The rows are grouped in 3 different ways at once. Each group adds its own fixed numbers to the row, and there is some noise. The rows also spread widely along 11 directions, which tell nothing about the answers.
In the rows, zero is written as 100.
Some rows, each with its group in each grouping after it:
117 98 89 90 71 103 87 88 104 93 109 115 107 102 85 103 108 103 78 104 100 87 98 91 96 122 82 92 113 102 99 101 116 115 93 89 : Z77 Z937 C
104 87 100 109 80 102 99 93 125 99 110 103 111 96 98 86 97 94 87 119 104 96 109 129 110 103 115 103 88 102 93 105 104 94 89 95 : Z329 Z91 H
89 112 112 93 124 99 112 93 85 89 97 108 97 103 85 93 100 102 89 108 119 110 97 87 108 101 101 97 97 105 106 79 94 86 106 90 : Z268 Z683 S
105 75 106 108 75 107 88 105 98 107 120 120 110 124 110 97 107 107 88 125 110 92 104 98 117 99 109 94 114 94 108 100 116 98 110 73 : Z90 Z659 A
90 118 104 91 116 96 111 92 90 92 97 99 90 88 84 88 100 103 111 104 113 104 93 73 94 106 99 98 111 85 98 88 91 95 102 93 : Z268 Z563 A
119 97 92 110 86 107 93 97 81 109 109 101 132 89 103 114 119 95 78 82 82 89 83 102 88 112 73 89 122 103 105 103 98 104 108 113 : Z77 Z937 H
78 104 106 99 113 99 122 116 112 109 86 101 116 97 97 97 102 80 100 96 110 109 107 111 103 77 132 106 92 83 102 102 81 78 102 120 : Z886 Z337 K
85 106 112 100 126 105 99 114 110 100 81 89 92 92 106 97 85 107 117 107 113 95 103 76 85 89 113 82 86 82 106 110 83 77 110 100 : Z90 Z91 K
94 101 102 109 129 93 100 96 102 92 89 85 103 78 117 108 93 100 91 96 97 108 92 115 110 98 88 90 70 113 93 87 77 71 100 105 : Z260 Z683 W
108 77 90 104 65 76 113 89 121 110 128 98 128 94 111 117 114 95 94 107 94 99 102 120 102 98 101 105 109 91 96 104 108 87 85 105 : Z886 Z337 C
82 113 111 86 116 88 125 103 75 92 96 118 97 109 92 85 110 84 89 118 135 121 102 67 125 92 120 106 111 96 112 66 93 93 129 108 : Z329 Z659 W
90 96 102 84 87 103 105 106 123 105 108 119 72 126 69 110 88 110 105 111 123 89 95 92 96 90 109 91 103 100 108 99 106 100 81 67 : Z260 Z563 S
90 109 102 91 108 99 98 115 77 103 90 110 94 112 105 93 103 100 104 103 110 107 103 68 92 89 110 98 122 87 112 101 102 109 124 108 : Z886 Z937 S
106 109 105 105 96 120 115 94 102 105 101 111 135 89 65 105 113 85 66 88 108 80 88 100 86 115 101 84 118 84 110 97 95 86 94 98 : Z77 Z337 H
111 106 87 113 102 90 94 87 93 100 107 73 121 66 114 97 109 104 103 95 81 109 91 95 77 117 93 95 105 90 95 115 90 92 103 116 : Z886 Z683 W
72 105 104 103 106 93 109 100 122 101 86 108 68 91 103 63 83 103 123 116 110 113 115 122 116 86 135 125 82 79 73 102 94 108 94 90 : Z268 Z91 C
98 102 94 92 101 103 87 111 97 93 81 115 85 97 117 93 95 113 101 99 102 98 103 77 101 96 92 92 106 90 97 102 103 111 117 105 : Z77 Z937 S
100 118 99 89 88 125 89 105 70 115 88 122 75 112 75 94 100 103 96 76 98 103 82 86 97 106 81 107 119 115 106 97 108 149 103 94 : Z77 Z91 C
100 95 102 98 94 104 102 112 115 114 99 88 121 101 98 113 106 86 98 91 95 101 100 124 102 82 108 100 87 108 105 108 86 87 95 122 : Z329 Z337 K
94 88 95 108 98 97 97 106 100 119 103 112 78 100 110 98 88 115 113 93 86 114 91 145 116 87 100 116 88 114 86 100 95 114 86 89 : Z90 Z683 S
102 82 94 114 83 89 116 93 122 113 118 109 121 84 100 97 106 96 98 105 101 92 96 138 108 96 114 107 102 87 86 97 93 88 85 95 : Z329 Z563 A
103 104 100 108 105 98 97 92 83 95 93 94 118 78 113 93 105 93 95 94 88 114 97 107 109 108 96 102 94 91 89 92 91 96 105 114 : Z90 Z337 C
109 95 89 90 81 75 114 74 108 91 118 96 113 80 105 110 109 99 83 112 105 106 100 87 100 120 82 94 105 106 107 89 109 88 93 105 : Z886 Z91 W
97 112 98 99 112 88 103 89 96 97 103 69 98 85 100 109 100 93 105 98 94 114 91 101 94 103 95 96 81 120 102 99 81 83 93 114 : Z260 Z91 W
111 106 93 97 83 100 101 96 100 113 107 83 126 90 92 119 116 87 93 80 83 101 91 112 83 105 91 99 106 102 107 114 95 100 87 121 : Z886 Z337 C
93 94 95 92 75 87 104 92 121 92 120 105 105 111 88 81 108 92 98 134 114 101 122 102 105 102 132 109 107 86 94 106 111 93 93 90 : Z268 Z937 A
90 99 103 85 109 96 112 110 96 95 75 120 106 87 115 102 96 90 86 91 112 114 105 90 126 91 98 100 91 97 105 69 93 90 119 120 : Z90 Z337 W
99 95 103 102 119 94 102 98 142 78 92 92 93 83 107 108 82 115 101 117 115 83 101 90 95 98 95 76 71 96 95 98 86 59 87 84 : Z77 Z563 W
104 105 101 98 88 124 76 118 101 101 80 101 99 99 110 70 99 95 100 101 95 107 107 96 102 100 114 104 103 86 96 120 101 121 122 117 : Z329 Z659 H
91 97 93 114 116 78 126 86 112 104 95 93 119 55 110 98 102 92 102 92 93 111 94 130 107 102 105 106 85 79 79 90 76 73 87 117 : Z90 Z337 K
116 82 90 111 97 88 77 96 120 92 108 70 96 83 138 118 89 121 118 105 76 96 92 108 98 97 68 84 79 110 90 113 91 82 91 99 : Z260 Z563 H
117 83 91 110 70 91 89 90 87 114 142 88 116 109 100 121 116 105 103 105 88 97 83 100 94 102 86 96 121 111 105 106 104 103 96 87 : Z260 Z563 W
99 103 100 97 107 85 97 95 113 78 100 84 113 81 108 82 102 103 102 127 111 106 112 79 94 108 117 88 91 84 94 102 96 71 105 107 : Z329 Z683 A

New rows. What belongs after each?
104 85 104 107 94 100 86 118 84 110 107 87 109 109 136 110 106 106 114 101 89 104 97 86 103 78 89 96 107 110 110 110 96 95 124 118 : Z77 Z91 H
85 83 111 91 87 113 102 127 143 110 89 114 104 120 103 106 91 96 103 106 117 82 119 115 108 70 128 95 91 88 108 110 101 81 99 97 : Z268 Z337 A
84 112 114 98 124 117 115 115 88 116 77 116 95 103 90 110 93 93 90 80 115 95 88 90 98 87 100 94 102 106 121 89 85 97 114 102 : Z886 Z91 W
86 94 104 108 117 95 108 99 142 93 88 97 88 85 110 97 79 109 103 117 114 92 109 110 99 94 115 90 71 92 96 105 89 70 88 88 : Z886 Z91 W
96 112 97 75 90 120 101 113 125 103 73 118 90 98 76 94 93 91 89 86 112 97 101 94 94 109 105 94 91 88 108 107 97 108 97 107 : Z90 Z659 K
100 87 96 104 83 85 95 86 125 88 120 96 111 110 94 94 103 95 87 132 107 98 113 119 110 103 121 99 86 96 89 104 104 80 83 83 : Z260 Z937 C
106 84 82 107 71 75 113 93 110 123 121 88 121 72 123 107 111 96 115 91 81 110 97 129 92 99 106 112 103 91 89 112 91 99 94 125 : Z90 Z91 W
88 98 106 106 108 114 104 112 110 115 89 112 87 111 89 108 88 95 93 88 101 100 95 138 116 82 108 110 84 120 102 98 89 102 84 89 : Z886 Z337 W
99 95 97 105 103 86 107 90 136 85 105 96 98 91 93 102 92 106 96 121 110 83 104 104 93 105 106 88 88 91 92 106 94 69 78 85 : Z77 Z937 H
94 94 99 115 106 91 103 85 117 91 95 100 90 85 110 86 94 105 96 116 102 102 100 120 117 108 107 101 82 83 76 97 92 89 92 85 : Z260 Z659 C
104 102 103 91 90 82 88 92 70 95 129 76 84 123 101 99 106 102 118 126 98 129 99 82 111 93 98 112 100 134 104 98 107 111 100 103 : Z329 Z91 C
90 110 109 105 106 122 79 110 66 111 93 100 78 112 95 89 96 114 118 102 102 97 87 63 87 98 100 90 126 92 109 109 100 121 120 83 : Z260 Z91 A
91 103 112 99 105 123 88 124 85 110 78 103 117 107 107 100 107 93 97 89 105 94 100 78 95 86 112 84 114 82 114 101 92 93 127 112 : Z260 Z337 A
89 99 99 101 87 105 119 106 107 119 101 121 126 98 80 92 112 78 79 91 112 100 98 127 103 95 130 106 107 84 100 94 92 95 103 105 : Z260 Z683 W
93 88 92 86 82 79 86 116 111 97 105 82 76 111 136 95 97 111 133 121 98 119 115 86 110 77 107 109 90 114 96 113 105 98 105 115 : Z77 Z91 A
95 109 100 84 77 125 80 107 93 106 89 114 83 121 79 80 97 86 87 98 103 113 104 107 112 102 113 114 97 119 105 103 108 134 102 97 : Z260 Z91 W
105 110 93 110 120 95 86 92 116 83 89 75 83 74 107 99 86 117 112 102 84 92 94 98 82 112 84 88 81 101 86 118 85 87 83 99 : Z77 Z937 H
107 100 109 111 102 112 83 106 72 107 113 95 107 109 96 100 103 111 102 107 103 99 88 79 91 100 98 88 118 106 113 105 100 106 116 89 : Z329 Z683 W
98 84 97 106 79 87 95 92 95 111 132 100 81 121 102 103 99 114 113 125 100 106 97 107 111 94 101 111 110 122 102 104 113 109 83 74 : Z886 Z91 A
110 79 103 95 78 107 82 114 101 108 106 104 110 118 135 114 108 112 98 103 95 94 104 88 106 86 85 87 110 102 116 112 110 101 126 104 : Z268 Z659 S
108 107 84 110 84 103 96 82 99 105 102 86 123 74 96 85 114 79 86 87 71 117 97 149 105 119 104 119 90 108 83 111 93 109 77 120 : Z886 Z337 A
102 102 96 71 69 116 91 116 98 117 98 113 88 129 91 108 107 95 96 84 99 106 100 100 103 91 93 109 110 119 117 111 110 132 107 110 : Z268 Z659 S
95 103 106 111 105 101 101 107 69 114 110 97 97 105 103 98 107 106 114 100 101 104 85 78 95 89 98 101 123 99 106 102 94 105 115 99 : Z77 Z91 H
107 92 95 84 76 103 101 108 85 113 100 124 108 107 111 107 111 97 84 88 100 108 95 95 114 102 87 99 114 103 113 91 109 116 117 112 : Z90 Z659 S
94 104 93 82 84 103 105 109 90 118 88 126 81 102 94 102 103 104 100 82 105 102 85 81 106 99 83 102 126 89 105 92 104 128 114 102 : Z260 Z659 K
101 114 86 73 83 77 113 78 95 88 108 92 110 83 83 99 117 86 91 104 105 121 99 72 101 119 91 101 111 94 99 87 105 97 95 118 : Z260 Z337 K
95 92 94 95 87 85 99 96 114 94 106 88 104 100 109 95 104 95 103 116 99 115 110 111 109 92 119 104 89 98 92 105 101 88 92 108 : Z260 Z337 S
96 94 109 88 92 126 95 124 122 115 78 118 102 111 97 113 89 95 87 86 109 84 103 112 102 89 101 86 83 111 120 102 97 93 100 102 : Z90 Z91 A
89 96 104 78 89 89 111 115 94 102 106 106 104 127 103 113 107 86 97 109 117 117 109 80 115 77 112 105 108 114 122 87 106 92 112 113 : Z886 Z337 W
100 106 110 88 116 116 72 118 80 91 81 96 82 124 113 109 92 102 100 97 101 110 94 77 115 85 80 87 81 125 114 90 96 101 120 99 : Z260 Z563 C
102 92 101 100 109 78 102 83 120 88 116 72 83 90 117 119 87 117 114 117 94 103 97 103 106 97 73 94 74 127 97 98 93 72 80 92 : Z268 Z91 H
92 88 107 107 86 118 111 115 107 131 103 122 117 117 84 112 112 93 89 91 111 77 89 114 95 87 117 90 121 81 113 107 93 97 106 90 : Z260 Z659 A
85 109 102 92 92 99 126 95 83 107 99 127 116 96 74 85 115 78 80 98 121 108 99 88 111 103 124 108 129 76 102 74 100 105 113 104 : Z260 Z337 W
85 102 117 105 111 106 104 119 101 109 94 81 121 110 113 95 107 79 108 100 103 108 111 113 99 70 132 103 83 96 106 112 81 79 119 126 : Z268 Z91 C
94 118 109 112 122 130 83 118 94 102 66 106 105 87 93 74 93 94 96 91 104 91 102 99 86 100 126 95 99 77 98 113 82 110 122 110 : Z329 Z937 W
101 101 99 112 94 96 91 84 80 97 120 96 88 103 92 87 100 112 106 122 99 106 94 81 99 111 103 106 123 97 97 102 110 113 95 74 : Z886 Z337 W
97 108 104 108 100 131 88 107 79 111 87 120 96 104 88 85 100 97 86 88 102 97 90 101 105 104 103 104 109 106 103 100 99 127 113 94 : Z77 Z91 W
107 115 100 106 105 118 88 91 77 111 100 93 85 90 79 96 92 107 105 84 83 102 79 104 84 118 84 100 104 113 101 109 91 122 86 91 : Z90 Z91 H
99 102 102 104 93 111 92 96 124 100 107 86 107 101 82 87 96 98 99 119 107 96 109 108 78 108 133 91 87 88 102 125 97 86 84 91 : Z90 Z91 S
102 103 111 125 117 121 98 97 80 115 111 106 116 114 73 114 103 96 78 95 101 80 79 115 89 104 100 89 112 112 117 103 87 95 95 74 : Z886 Z937 W
114 96 91 103 88 113 60 109 118 79 90 81 102 91 125 76 94 108 101 113 84 105 114 96 94 106 100 91 81 100 89 128 104 98 105 108 : Z77 Z683 H
113 106 99 103 111 110 75 101 85 82 82 99 91 79 123 84 90 115 103 102 91 107 94 74 106 110 74 91 99 97 93 95 99 111 119 104 : Z329 Z563 H
103 101 96 104 95 100 103 90 99 108 100 114 108 80 95 100 104 114 97 94 100 79 91 87 78 114 90 88 130 67 97 107 101 107 106 90 : Z268 Z937 S
108 110 99 104 111 101 94 89 85 99 99 82 95 85 103 110 100 101 106 82 81 110 83 114 100 105 70 104 87 117 94 97 85 105 92 105 : Z268 Z563 C
82 104 104 97 101 95 138 106 114 125 93 117 113 87 84 101 105 80 93 86 116 101 96 136 108 85 125 111 96 93 100 86 81 91 94 118 : Z329 Z91 A
108 76 96 109 82 100 75 112 94 106 107 97 96 105 138 100 93 111 116 108 79 112 104 111 120 86 92 106 97 108 94 108 106 107 104 102 : Z90 Z337 H
